There are 4 nested groupings, the coarsest first. Each group lies inside one group of the grouping before and may be the whole of it. The rows also spread widely along 13 directions, which tell nothing about the answers.
(in the rows, 128 means zero)
Known rows, each followed by its group in each grouping:
[155 105 176 110 153 148  61 147 125  99  80 116 136  57 151 164  90  94
  91 160]	dipa z267 zuf Funom
[131 119 152 160 118 148 111 108 103 163 145 115  95 125 162 132  93 129
 133 106]	kenog z472 Tutod rak
[105 175 107 185 129  79 146 173 166  57 128 136 172 125 144 136 139 151
  75  77]	dipa z828 fazoz zino
[130  94 128 134 135 103 130 156 109 132 123 117 162 114 138 114  99 104
 143 142]	dipa z267 fepo lin
[147  83 127 159 154 128 189  72 125 189 100 100 101 105 138 146 118 128
 175 145]	kenog z832 digi vol
[161  78 142 143 155 197 125 102 108 112 154 126 146 147 148 130 134 124
 123  96]	kenog z472 tifu Runi
[164 110 148 164 114  90 142 131 155 106  93 104 140  57 192 129 126  61
 115 109]	sapod z554 Loso ped
[135  65 154 129 151 168 104 132  85 184 128 145 135 139 131 143  84 160
 140 138]	sapod z554 dur gefi
[152 142 138 149 127 150 154  96 137 102 161  73 168 147  97  79 149 102
 142 101]	sapod z554 Loso lilot
[154  94 106  77  79 110 146  79 142 129 144 120 119  75 118  98 120  91
 175 162]	dipa z267 fepo goda
[131 113 135 150 127  99 158 135 134 150 115 101 149 110  94 143  85 142
 139 155]	dipa z828 fazoz Nivok
[154 112 146 189 141 111 155 134 150 104 123 122 194 139 160 150 136 122
  96  79]	sapod z465 Bov mil
[137  96 109 138 113 108 146 145 110 135 140 116 158 149 133 132  96 139
 138 181]	kenog z472 pab Gile
[139 101 121 114 114 154 143  98 142 113 137 153 125 104 127 118 150 145
 129 149]	dipa z828 popib ket
[116 122  73 143 120 118 113 116 102 131 169  50  58 112 210 116  81 108
 175 102]	sapod z554 fiva vovu
[130 120  98 138  65 165 103 137  86 103 184 133 124 135 132  92  78 128
 123 115]	sapod z465 Bov Zanu
[ 77 146  56 147 156 123 139 112  74 122 131 107 109 138 164  92 140 145
 175 134]	dipa z267 zuf Sati
[125 118  51 107 124 150 152 103 135  81 124 115  97  83 108 128 117 141
 138 150]	sapod z554 fiva Limen
[143 107 159 167 150 121 115 151 138 109 151 116 174 150 180 140 132 131
 104  87]	dipa z828 popib vava
[106 118  19  74 172 107 127 135 136  51 145 122 183 153 135 131 165 171
 147 142]	dipa z65 forom vuf
[152 150 134 170  91 113 133 112 149  75 126 124 184 140 132 148 125 141
  88 102]	sapod z554 Loso lilot
[157 132 178 212 102 168 168 118 163 136 215  70  87 158 127 107 113 137
 113 109]	dipa z267 zuf Funom
[146 157 166  88 140 130  90  68 152 129 122  82 137  92 124 113 152  93
 148 110]	sapod z554 dur gefi
[108 111 110 138 130 109 147 119 112 153 110 149 125  86 108 132 102 135
 150 111]	dipa z267 zuf Funom
[145 159 191 146 114 156  96  96 124 167 156  77 121 149 103 124  99 135
 132 128]	kenog z832 digi vol
[102 173 140 172 160 165 112 102  85 111  84  89  70  97 213  76 173 101
 131 194]	dipa z267 zuf Funom
[ 77 178 127 167 142 110 127  64  77 192 116  71  84 126 167  99 131 135
 191 102]	dipa z828 popib ket
[161 115 117 199 106 140 195  86 141 109 143 101 125 154 161 137 141 143
 119 159]	kenog z472 tifu Runi
[113 146 139  81 161 173 120  61 153 161 173 110 102 159 106 119 181 181
 153 131]	sapod z465 Bov Zanu
[157  63 119 148 153 149 170  96 122 137 152  85 137 134 140 134 111 127
 163 119]	dipa z828 popib ket
[121 127 114 137 140 110 146 125 157 113 160 111 131 149 159 126 151 152
 130 131]	dipa z267 fepo lin
[112 126 124 162 136 133 138  73 114 154 108 144  96 114 195 123 173 149
 149 112]	dipa z65 forom vuf
[ 98 164  95 112 149 107 107 175 159  74 103 123 112  77 159 114 151 127
  96 149]	sapod z554 Loso lilot
[172 110 110 142  63 156 160 106 174  65 168 146 139 103 112 125 125 127
  92 116]	sapod z465 Bov mil
[116 123 134 106 108 121  84 123 122 136 112 151 107  65 132 149  86 134
 125 105]	dipa z828 fazoz Nivok
[119 149 153 143  91 109  79  81  59 151  40 126 149  42  99 149  45  94
 140  98]	dipa z828 popib ket

New rows. What belongs after each?
[120 125  93 112 118 127 126  89  83 134 148 120 132 126 168  59 156  85
 184 119]	kenog z472 Tutod rak
[140  63  53  92 114 107 144 150 131  81 102 191 174  83 122 151 104 143
 121 148]	sapod z554 dur gefi
[129 116 124 152 157 126 134 144 135 117 135  97 146 135 108 162  92 158
 118 132]	dipa z267 zuf Sati
[135 151 132 147 118 172 109  73  82 100 102 119 141 107 122 110 126 103
 126 110]	kenog z472 tifu Runi
[147 100 129 111  77 118 144  62 109 176 162 103 146 132  90 116  93 132
 188 134]	dipa z828 popib ket
[131 105 102 166 105 159 135 126  89 119 119 118  92  96 152 111  88 118
 134 149]	sapod z554 fiva vovu
[139 117  83 153 154  84 155 120 168  92 159  61 139 160 175 186 115 166
 131 137]	dipa z267 zuf Sati
[103 157 114 145 121 105 134 125 119 138 110 116 117 106 144  96 141 124
 144 146]	sapod z554 fiva vovu
[110 116  84 121  95  91 117 108 126 143 151 118  89 107 146 173  58 163
 149 103]	dipa z267 fepo lin
[139 125 136 122  72 101 136 148 160 122 164 183 163 139 130 107 152 143
 104 148]	kenog z472 Tutod rak
[118 126  74 111 153 108 111 102 139  94 120 120 147 142 165 193 122 187
 125 108]	sapod z554 Loso ped
[128 114 109 117  89 100 150 112 106 155 106 111 121  46  60 107  60  88
 172 148]	dipa z267 zuf Funom
[112 122 112 115 170 132 116 132 124 145 128  80  94 109 163 115 131 125
 156 146]	sapod z554 fiva Limen
[109 140  62 146 138 119 120 123  96  80 110 109 141 104 143 130  94 126
 134  87]	sapod z554 dur gefi
[107 132  92 130 134  86 122 117 115 131  83 132 115 100 192 162 125 144
 132 158]	kenog z472 tifu Runi
[106 111 163 186 159 119 158 107 118 180  89 190 145 148 155 161 155 194
 115 116]	dipa z267 fepo goda
[104 138 105 101 138  49 125 134 128 162 103 104 146 122 150 150 119 143
 155 189]	kenog z472 pab Gile
[170 105 110 132 129 123 140  90 139  82 166  47 182 153 127 147 101 120
 146 116]	dipa z828 popib ket
[109 139 137 119 105  58 118 150 148 140 109 168 143  76 165 110 151 108
 128 133]	dipa z267 zuf Funom
[141  74 161 118 141 142 125 133 130 151  88 158 124  80 119 158 100 139
 115 177]	dipa z267 fepo lin
[147 125 117  77 106 151 143 121 181  94 193 142 161 144  97  77 190 137
 124 156]	sapod z465 Bov mil
[123 151 161 114 141 165 100  64 110 138  92 146 141 103 115 112 165 129
 135 104]	sapod z554 Loso ped
[139 156 171 134 148 123 153  45 165 171 168  71 144 178  99 144 164 159
 156 102]	kenog z472 pab Gile
[100  98 105 126 144 192 125 174 122 138 159 178  63  94 105 106 106 162
 115 112]	kenog z832 digi vol
[141 119 138 171 105 101 122 139  99 119 122 101 171 132 154 132  78 118
 127 133]	dipa z828 fazoz zino
[102 158 133 132 119 116 139 146 147 144 161 129 119 140 112  98 149 153
 124 153]	kenog z472 pab Gile
[165  59 141 158  99 144 160 134 146 147 158 137 118 101 132 146  81 124
 118 103]	sapod z465 Bov Zanu
[133 117 117 161 124 136 118 173 108 115 157  61 100 142 203  94 101 113
 129 182]	sapod z554 Loso lilot
[101 159 107 147 150  85 160 129 104 124  86  96 193 131  85 103 130 134
 153 169]	dipa z828 fazoz Nivok
[123  78  91 118 137 124 144 143 121 108 131 173 158 102 132 117 130 133
 138 101]	dipa z828 fazoz Nivok
[114 116 113 151 129 143 133 155  83 115  69 166 158  80 119 100 115 110
 111 155]	sapod z465 Bov mil
[161  88 127 148  98 145 141 135 115 115 130 138 135  69 124  92  98  66
 135  96]	kenog z832 digi vol
[102 174  88  97 121  90 114 110 126 127 147  74 137 116 103  96 122 117
 171 108]	sapod z554 fiva Limen
[148  80  96 126 179 171 178 158 152  59 163  79 112  68 161  26 186  36
 150 124]	dipa z828 popib ket
[111  98 110 115 192 114  98 113 113 165 137  76 105 128 202 150 124 139
 176  98]	dipa z65 forom vuf
[128 165 116 135 110 140 149  80 153 111 126  94 104 100 100 129 129 141
 122 145]	sapod z465 Bov Zanu
[119 138 157 150 193  95 104 136 142 129 103 130 165 155 231 154 188 138
 105 114]	kenog z472 Tutod rak
[122 144 168 185  73 164 144 128 122 156 146 168 100 148 142  87 150 170
 102 174]	sapod z554 Loso ped
[156 119 160 141 146 195 134 125 131  81  92 124 141  73 101  83 156  81
 102 161]	sapod z554 fiva vovu
[ 76 178 137 160 149 167  39 157  61  97  86 195 148 153 174 153 127 190
  59 111]	kenog z472 tifu Runi
[ 96 137 113  60 180 184  66 142 125 101 102 153  94  70 107 121 137 151
 109 151]	sapod z554 dur gefi
[156  72 148 144 140 156 125 126 120 143 153 149 143 135 172 123 133 117
 133  87]	kenog z832 digi vol
[149 150 143 107 130  89 126  68 174 113 175  58 151 135 166 106 173  87
 164  85]	dipa z267 fepo lin
[129 105 118  76 131 130  97 166 152 113 157 126 127 101  94 152  85 142
 112 142]	kenog z472 pab Gile
[131 146 159 167 124 150  91 135  95 116 152 110 148 137 160  97 121  95
 115  68]	kenog z472 tifu Runi
[135 160 160 145 128 111 109 126 181  98 137 125 160 109 119 159 130 137
  86  37]	sapod z554 Loso ped
[114 126 134  81 105 162  60 126 127 114 138 169  91  87 140 139 113 162
 103 143]	dipa z828 popib vava
[140 138 149 146 102  98 140 124 149 133 123 112 140 117 128 142 117 130
 114 163]	kenog z472 pab Gile
[143  94 141 122 129 164 122  95 102 126  90 143 117  77 144 121 123 115
 135 165]	dipa z828 fazoz zino
[132 144 122 139 150 163 112  77  78  71  75 123 178 117 127 111 144 109
 126 138]	dipa z267 fepo goda
